There are 10 hidden switches. A switch that is on adds its own fixed numbers to the row, and there is some noise. The rows also spread widely along 13 directions, which tell nothing about the answers.
In the rows, 128 means zero.
Some rows, each with its switches (1 for on, 0 for off) after it:
[ 94 118 109  72 183 108 129 101 139 167 120 162 108 166 133 159  95 117
 120 120 150 130 115 176 126 132  93 107 145]  1 0 1 1 0 1 1 1 0 0
[120 123 160 138  86 140 109 105  77  96 141 135 127 139  79 178  81 177
 119 164 156  92  98 133 124 134 135 136 119]  0 1 1 0 0 1 0 0 1 0
[132 113 132 119 181 132 126 104 107 142 124 144 126 134 118 159 134 118
 113  84 151 140 133 113  97 101 136 103 129]  0 1 1 1 1 1 0 0 0 0
[130 125 113  90 165 113 128 114 124 155 132 109 112 144 128 157  92 120
 115 126 134  90 104 163 113 139 108 128 134]  0 1 0 1 0 1 1 0 0 1
[115 149 132 118  76 105 113  87 107 136 116 145 123  80 113 149  88 149
 146 109 178 158 103 132 157 143 139 109 117]  0 1 1 0 0 0 0 0 0 0
[132 119 125  94 188 154 171  95 136 128 128 107 146 170  93 161 109  84
 145 153 118 120  95 159 129  91 161 118 192]  1 1 1 0 1 1 1 1 0 1
[196 143 141 141 140 151 149  83 143 106 131 158 120 188  62 160 156 112
 132 176 120 144 131 150 113  87 195  75 196]  1 1 0 0 0 1 1 0 1 0
[174 119 160 145 130 154  93 124 101  98  87 189 104 150 117 129 130 166
 119 160 133  95  74 184  98  83 132 155 115]  1 1 1 1 1 1 0 0 0 1
[181 148 135  89 152 123 153 173 127 141 141 143 160 129 136 119 104 119
 172 119 143 147 110 147 163 118 136 131 136]  0 0 1 1 0 0 1 1 0 0
[125 119 151 150 157 161 131 127 113 122 102 147 159 108 120 123 135 111
 137 131 110 145  92 138 107  68 159 122 148]  1 0 1 0 1 1 0 1 0 0
[136 133 150 142 111 139 119 129  83  88 105 153 153 115 103 130 135 150
 148 125 157 139 101 133 132  90 154 154 116]  0 1 0 1 0 1 1 0 0 1
[154 121 137 140 145 132 153 129  63 133 114 166 116 110 154 137 130 150
 141  74 155 177 115 142 110  79 152 136 146]  0 1 1 1 1 0 1 0 1 1
[118  82 131 137 186 159 136  44 104 147  98 151  78 186  93 175 105 110
  75 149 119 113 109 164  65  82 149  91 183]  0 1 1 1 1 1 1 0 0 0
[146 128 149 125 130 137 158 150  85 170 141 111 135  88 148 127  38 122
 128 149  91 112  39 184 125 103 127 125 165]  1 1 1 0 1 1 1 1 1 0
[178 153 206 155 133 159 128 130 116 147 119 131  62 161  79 153 128 146
  98 163 129  96 122 157  90 112 144  91 173]  0 1 1 0 0 1 1 0 1 1
[117 134 171  97 132 148 100  99 153 144 117 157 119 160 106 161  72 126
 154 165 150  92 101 134 114 133 100  98 155]  1 0 0 1 0 0 0 1 0 1
[104 124 120 122 154 133 116 117 127 117 147  95 153 127 107 152 129 111
 134 149 101  82 107 150 109 118 128 115 131]  0 1 0 1 0 1 1 0 0 0
[173 138 133 110 165 133  86 109 169 138 100 129  93 137 103 144 139 115
 122 156 120  52  83 176  93 120 126 113 109]  1 1 1 1 0 1 1 1 0 0
[203 129 123 130 177 150 158 123 117 133 148 105 121 133 129 147 127 107
 137 150  91  94  88 179  97  92 168 114 173]  0 1 1 1 1 1 1 0 0 1
[118 127 142 140 168 155 136 100 130 128 106 143 123 147  93 130 157 101
 120 163  88 125  98 196 105  65 151  95 168]  1 1 1 1 1 1 1 0 1 0
[134 130 170 112 238 155 151 174 138 148 109 130 134 184 103 117 183  84
  91 103 117 148 160 141 110  67 122 115 145]  0 1 1 1 0 1 0 0 1 1
[168 103  82 129 150 114 108  91  92 126 125 176 124 115 148 170 113 147
 125  98 154 121  99 132  86 111 144 129 108]  0 0 1 1 0 1 1 0 0 0
[123 142 172  85 180 153 137 139 164 134 104 132 122 191  82 141 145  99
 137 153 132 103 131 165 124 104 117 121 163]  1 0 0 1 1 1 1 0 1 1
[176 120 154 119 154 129 149  99  96 155  80 204 127 145  84 129  81 116
  85 121 158 181  68 161 139  59 146 109 147]  1 1 1 1 1 1 0 1 1 1
[145 123 116 121 161 126 153 120 111 170 106 104 116 106 123 113  90  94
  92 138 100 121  76 195 130  94 145 120 142]  0 1 1 1 0 1 1 0 0 0
[176 120  99 113 184 140 156 136 115 102 111 104 152 127 124 128 149 108
 148 133 102 100  72 191 124  72 170 173 126]  1 1 1 1 1 1 1 1 1 1
[ 93 147 146 129 121 144  98  72 143 147 101 153  90  93 152 148 115 128
 180 157 118 108  73 194  96 110 120  83 167]  1 1 1 1 0 1 1 1 0 1
[169 126 160 124 168 125 105 191  96 146 171 178 124 177 130 138  97 159
  93 136 125  94 114 149  97 128  79 112 121]  0 1 1 1 0 0 1 0 0 0
[122 149 135 109 113 136  83  58 156 127 101 154  91 111 128 162 119 135
 174 154 152  94  87 173 108 127 125  98 137]  1 1 1 1 0 1 0 0 0 1
[162 122 116 128 149 129 130 127 104 100 155 128 132 173  81 159 123 148
  98 174 110  78  86 189 117 116 140 137 138]  1 1 1 0 1 0 1 0 0 1

New rows, each followed by its switches (1 for on, 0 for off):
[141 141 151  86 151 140 144  96 152 189 105 121  67 137 147 140  65 111
 143 169 123 108  83 210 128 130 123 102 189]  1 0 1 1 0 1 0 1 0 1
[151 115 145 122 124 140 120 158  71 117 114 172 159 114 144 132  62 157
 151 133 152 115  58 149 131 101 118 174 108]  0 0 1 1 0 1 1 1 0 1
[142 140 159 142 102 142  93 130 119  92 128 172 190 116  86 138 115 130
 156 131 156 134 104  81 129 101 143 114 112]  1 1 0 0 0 0 0 0 0 0
[155 122 126 131 137 121 120 139  80 113 124 164 148 121 117 140 122 158
 112 113 157 134 102 145 131 105 137 152  98]  0 0 1 1 0 1 0 0 0 1
[172 157 166 115 143 137 119 107 159 177  70 163  83 121 104 131 111  98
 118 126 159 136  96 151 118 105 144  92 156]  1 0 1 0 0 1 1 0 0 1
[117 131 153 102 174 149 136 131 140 145 124 133 136 152 117 132 102 101
 144 157 114 112  94 171 127 101 119 108 165]  1 1 1 1 0 1 1 1 0 0
[ 39 128 128 131 104 112  79  42 123 142  78 196  82 135 101 159 117 150
 102 154 151 133  97 200 108 119  97  88 140]  1 0 0 1 0 1 1 0 0 1
[203 133  93 118 179 124 122  80 162 162 131 154 121 134 126 153 111  89
 113 157  95 111  66 181  93 101 148  75 156]  1 1 1 0 0 1 0 1 0 1
[186 127 148 123 129 158 141 114 105  83 149 111 130 156  94 162 111 146
 159 172 140  92 106 143 130 114 181 140 157]  1 1 1 1 0 1 0 0 0 0
[180 144 174 129 162 149 118 115 140 132 151 157 109 180  76 169 132 122
 125 153 141  97 127 128  92 113 137  66 174]  1 1 1 1 0 0 1 0 0 1
[205 130 140 114 184 157 170 178 115  66 148 110 212 168  56 126 168  99
 147 137 126 124 121 121 157  69 191 156 128]  0 1 1 1 1 1 1 0 0 0
[109 113 150 133 183 140 131 119 102 138 109 153 126 160  99 140 132 119
  97 120 134 140 117 148 106  85 124 110 145]  0 1 1 1 0 0 1 1 0 1
[137 131 172 103 163 168 126 116 151 119  97 110 138 149  79 134 120  90
 148 149 143 100 111 126 132  97 153 124 145]  1 1 1 1 0 1 0 0 0 0
[141 143 162 107 176 145 162 162 129 152 122 120 140 118 128 122 127 100
 155 121 113 134 107 164 131  91 141 116 166]  1 0 1 1 1 1 1 1 1 0
[147 114  88  91 142 107 106 104 125 117 117 161 138 142 140 152 106 144
 136 126 143 113  88 160 122 130 120 154 103]  1 1 0 0 1 1 0 1 0 0
[168  98 190 141 157 158 136 114  81 168 126 156  59 187 114 164  63 150
  70 132 147 110 120 124  73 115 130 105 185]  1 1 1 0 1 0 0 0 0 0
[159 148 161 107 150 143 137 139 141 175 113 138  82 142 148 119 106 120
 136 149 121 125 112 193 126 122 119 109 166]  0 0 1 1 0 0 0 0 0 1
[138 113  94  76 188 152 117 103 174 115 103 143 152 165 133 143 129  85
 171 155 122  98 104 165 123  99 135 145 129]  1 0 1 1 0 1 0 0 0 0
[168 130 136 128 188 143 137  97 148 156 133 111  70 168  98 160 149 110
  97 159 106  87 130 177  83 116 157  76 185]  1 0 1 1 0 1 1 0 0 0
[ 75 121 172 141 115 159  86  95 111 102  79 153 151  94  98 139 118 127
 158 114 170 125 102  91 116  87 135 127 106]  1 1 1 1 0 0 0 0 0 0
[164 116 177 146 180 194 153 123 125 142  94 140 114 139 142 120 128  96
 158 147 104 142 112 143  90  60 177 114 197]  1 0 1 1 0 1 0 1 0 0
[ 80 129 108 124 108 102 121  74  97 129 111 143 117 101 120 166 124 156
 123 107 157 152 110 159 124 125 138 124 132]  1 0 0 0 1 1 0 0 1 1
[132 115 164 139 146 155 113 100 100 126 107 216 143 145 106 148 103 123
 134 121 155 150  90 124  96  70 128  93 157]  1 1 1 1 1 0 1 0 0 1
[ 87 140 184 124 112 140 119 101 101 151 146 156 105 151 107 168  68 147
 133 162 140 116 109 151 111 133  95  75 183]  0 1 0 1 0 1 1 0 0 1
[198 143 113 122 113 112 145 106 112 157 143 153 128 112 119 152  79 126
 124 126 145 153  99 135 130 129 161  93 155]  0 0 0 0 0 1 1 0 0 0
[198 134 110 123 159  97 153 102 104 125 166 136 136 151  52 173 123 130
  84 137 133 120  89 167 131 109 162  84 144]  1 1 1 1 1 0 1 1 1 1
[155 157 146 105 164 124 117 130 171 130 135 138 154 157  60 148 142 104
 111 163 126 111 104 159 141 117 131  89 135]  1 0 1 0 0 1 0 1 0 1
[132 139 108 119 161 130 123 127 135 138 127 105 145  87 138 133 145  97
 151 118 104 104  98 158 111 100 138 113 119]  0 1 1 1 0 1 1 0 1 0
[152 122 146 121 175 133 140 143 118 117 130  91 148 155  70 130 137 109
  89 134 127 104 124 130 129 103 155 132 128]  1 1 0 1 0 1 0 0 0 0
[104 119 143 121 146 125 171 114  71 149 135 114 100 130 137 153  94 146
 123 103 154 159 123 148 130 121 149 124 180]  1 1 1 0 0 1 1 1 0 0
[174 111 152 141 145 174 134 141 106 127 132 145 126 155 143 138  81 135
 139 186  91  99  83 167  97 101 145 136 164]  0 0 1 0 0 1 0 1 0 0
[112 137 150 102 112 138 132 112 122 150 109 145 156  97 131 128  49 107
 163 145 142 139  69 149 152 107 124 121 153]  1 0 0 1 0 1 0 0 0 1
[153 153 130  99 108 119 124 103 151 125 108 113 146 102  91 141 105 115
 161 136 158 128  98 129 158 133 162 125 124]  1 0 0 0 0 1 0 1 0 0
[102 112 146 142 135 139 107  97  82 126 122 161 100 121 129 172 111 162
 123 124 148 101  94 155  84 112 122 119 146]  1 0 1 1 1 1 1 0 0 1
[128 141 145  70 169 127 158 176 130  96 166  69 211 159  58 154 111 105
 152 137 152  93 126 105 177 134 133 155 122]  0 0 0 1 0 1 1 1 0 1
[129 135 117 159 131 124 115 105 105  90 121 145 150  96 105 148 183 144
 141 130 113 122  95 165 101  81 164 120 125]  1 0 0 1 1 1 1 1 1 1
[154 147 162 144 132 149 106 105 142 143 112 165 128 110 116 135 113 116
 145 146 124 131  83 143 105  94 139  81 155]  1 1 1 0 0 0 0 1 0 1
[159 140 136 102 209 147 129 102 183 137  89 140  96 181 101 133 196  85
 143 121 132 133 152 151 106  91 158  94 158]  1 1 1 1 0 0 1 1 0 0
[156 145 148  91 158 131 117 110 157 134 110 184 132 178  62 160 129 107
 117 151 151 118 105 162 132 103 118  93 134]  0 0 1 1 1 1 1 0 1 1
[127 126 122 115 187 117 151 168 101 136 124 157 130 163 141 117 152 135
 102 110 118 162 123 188 129  90 123 143 136]  1 1 1 0 0 1 1 1 1 0
[159 125 139 156 157 148 133  99 112 137 142 162 138 133  99 148 114 110
 103 168  98 130  84 168  98  77 154  71 176]  1 0 1 1 0 1 0 0 0 1
[ 98 114 166 109 161 156 135  99 113 137 101 138 102 179  95 162 103 123
 107 143 151 121 119 145 113 102 126 129 162]  1 1 1 0 0 1 0 0 1 1
[218 135 138 116 178 152 152 143 144 136 104 159 111 188 109 115 137 111
 116 186  93 122  93 219 127  77 155 130 157]  0 0 1 1 0 1 0 1 1 1
[110 139 166 125 147 145 112  84 142 140 111 165 114 144  89 153 121 115
 137 151 139 127 106 152 110 101 128  67 166]  1 1 1 1 0 1 1 1 0 0
[106 112 126 104 176 123 169 144  79 155 122 138 168 131 113 128  76  99
  98 105 135 161  88 157 151  81 118 135 136]  0 1 1 1 0 1 1 0 1 1
[129 114 154 125  97 140 161 101  60 144 135 132 144 111 114 149  20 135
 132 140 147 153  82 125 147 107 152 123 167]  0 1 0 1 0 1 0 0 1 0
[204 125 145 121 161 124 128 141 117 130 136 135 139 145  78 153 115 124
  96 118 149  98 110 112 106 114 149 116 127]  1 0 0 1 1 1 1 0 0 0
[146 136 143 111 185 123 124 153 150 153 131 136 143 170  82 120 126  97
  77 149 108 113 112 168 127 107 111 101 136]  1 0 0 1 0 0 0 0 0 1
[135 118 122  87 196 134 167 122 138 148 176 129 163 185  96 168  87  90
 119 171 100 117 108 167 136 110 127  83 182]  1 0 1 1 0 1 0 1 1 0
[160 136 202 125 111 152 127 177  92 140 144 184 156 152 105 132  50 144
 135 154 150 130 101 118 135 114 108 114 154]  0 0 0 1 0 1 1 0 0 0
[145 131 147 143 159 144 129 133 117 115 152  83 115 140 113 142 155 134
 122 153  97  84 127 155  96 117 153 117 153]  1 1 0 1 0 1 0 0 0 0
[149 158 164 115  95 121 125 122 116 133 102 143  76 139  95 123 119 169
 116 159 158 132 117 203 166 142 139 130 128]  0 0 1 1 0 1 0 0 0 0
[144 117 144 125 135 132 131 115  94 160 136 135  72 125 178 150  82 165
 133 140 115 102 100 178  86 136 123 121 171]  1 0 0 1 1 1 0 1 0 0
[134 122 134 139 118 116 118 112  85 118  91 170 115 127 108 130 114 165
 102 135 151 136  84 181 127  99 139 149 120]  1 0 0 1 0 1 1 1 0 1
[134 132 138 128 132 148 116 135 121 133 138 164 134 130 151 131  94 130
 164 169 104 109  83 182 114 108 119 112 159]  1 0 1 1 0 0 1 0 0 0
[201 143 177 109 178 128 164 163 110 166 152 136 125 152  82 146  94 114
  91 119 152 125 111 135 129 108 139  95 172]  1 0 1 1 1 1 1 0 0 1
[ 68 111 132 115 159 141 125 119 105 153 103 158 158 117 143 121  86 100
 126 122 117 149  85 164 125  76  99 124 131]  0 1 1 1 0 0 0 0 1 1
[163 158 168 122 159 129 125 156 131 163 131 183 107 141 136 129 133 130
 123 123 132 144 107 169 108 104 107  85 168]  1 1 1 0 1 1 1 0 0 1
[147 128 135  88 106 138 126 107 128 137  92 186 128 140 129 138  60 133
 155 160 152 136  69 179 150 110 126 145 138]  1 0 1 0 1 1 0 0 1 0
[112 128 144 113 143 147 123 111 127 117 118  87 162 116  78 152  97 100
 129 147 138  87  82 127 134 109 144 136 125]  1 1 1 0 0 1 0 0 0 1
[115 130 181 142 110 159 155 131  71 108 127 152 155 115 114 141  96 147
 169 128 151 165  95 128 138  90 159 128 174]  1 1 1 0 1 1 1 1 0 0
[199 159 149 124 132 126 131 107 146 140 138 116 115 121  67 165 127 115
 124 133 157 112 119 115 123 131 178  78 155]  1 0 1 0 0 1 1 0 0 0
[154 116 150 154 140 134 110 101  92 124 150 125 134  98  98 181 108 144
 118 116 149  95 103  90  85 118 156  94 131]  1 0 1 1 0 1 0 1 0 0
[188 142 141  98 186 141 145  97 158 144 146 134 126 157  93 165 129  90
 138 135 134 120 115 139 114 104 154  71 179]  1 1 1 1 1 1 0 0 0 1
[128 147 150 139 124 134 107 136 125 124 154 125 159  86 114 143 118 125
 156 140 108  96  78 139 110 115 128  96 135]  1 1 1 0 1 0 1 1 0 0
[152 155 178 120 100 138 130 125 116 132 102 131 144  92  70 127  80 115
 141 144 158 122  70 141 160 101 150 114 130]  1 1 1 1 0 1 1 0 1 0
[121 142 132 112 110 130  91 123 123  87 147 162 144 126 131 169 138 168
 179 139 144  96 106 144 116 133 113 133 109]  1 1 1 0 1 1 0 0 1 0
[185 140 169 138 141 146 141 185  96 128 133 132 147 107 137 103 104 133
 155 133 121 121  84 151 130  93 146 142 140]  1 1 1 1 0 0 1 1 0 0
[143 147 151 126 154 136 135 155 124 129 168 118 152 133 111 145 125 122
 140 150 109 101 112 152 116 116 129 100 167]  1 0 0 1 0 1 1 0 0 1
[140 121 139 136 128 123 109 149  88  87 104 161 170 139  71 116 129 145
  95 136 149 122  91 146 142  89 140 161  86]  1 1 0 1 0 1 1 0 0 0
[114 119 201 112 145 159 122 129 108 156  79 133  80 147 122 136  89 141
 122 106 167 122 124 116 109 121 114 143 137]  0 1 1 0 1 0 0 1 0 0
[127 151 223 150 152 169 144 129 118 131 122 128 103 158  59 148 153 129
 125 153 134 126 135 145 112  93 148  76 192]  0 0 1 1 1 1 1 1 0 1
[165 107 180 149 170 183 144 176  91  69 103 174 178 197  68 124 160 131
 114 139 142 152 137 108 126  48 175 172 134]  1 0 1 0 0 1 0 0 1 0
[197 126 153 140 137 147 166 124  90 159 126  95 119 108 115 141  65 107
 111 126 128 122  88 122 108 103 175 121 176]  0 1 0 0 0 1 1 0 0 1
[160 126 119 188 164 124 131 131  82 149 152 158  88 112 180 132 166 160
 103 134  69 136 105 209  55  88 147  89 179]  1 0 0 1 0 1 1 1 0 1
[139  95 133 124 182 133 141 161  79 134 163 128 173 151 120 150  80 129
  91 136 101  98  87 142 103 103 110 138 134]  0 0 0 1 1 1 0 1 0 1
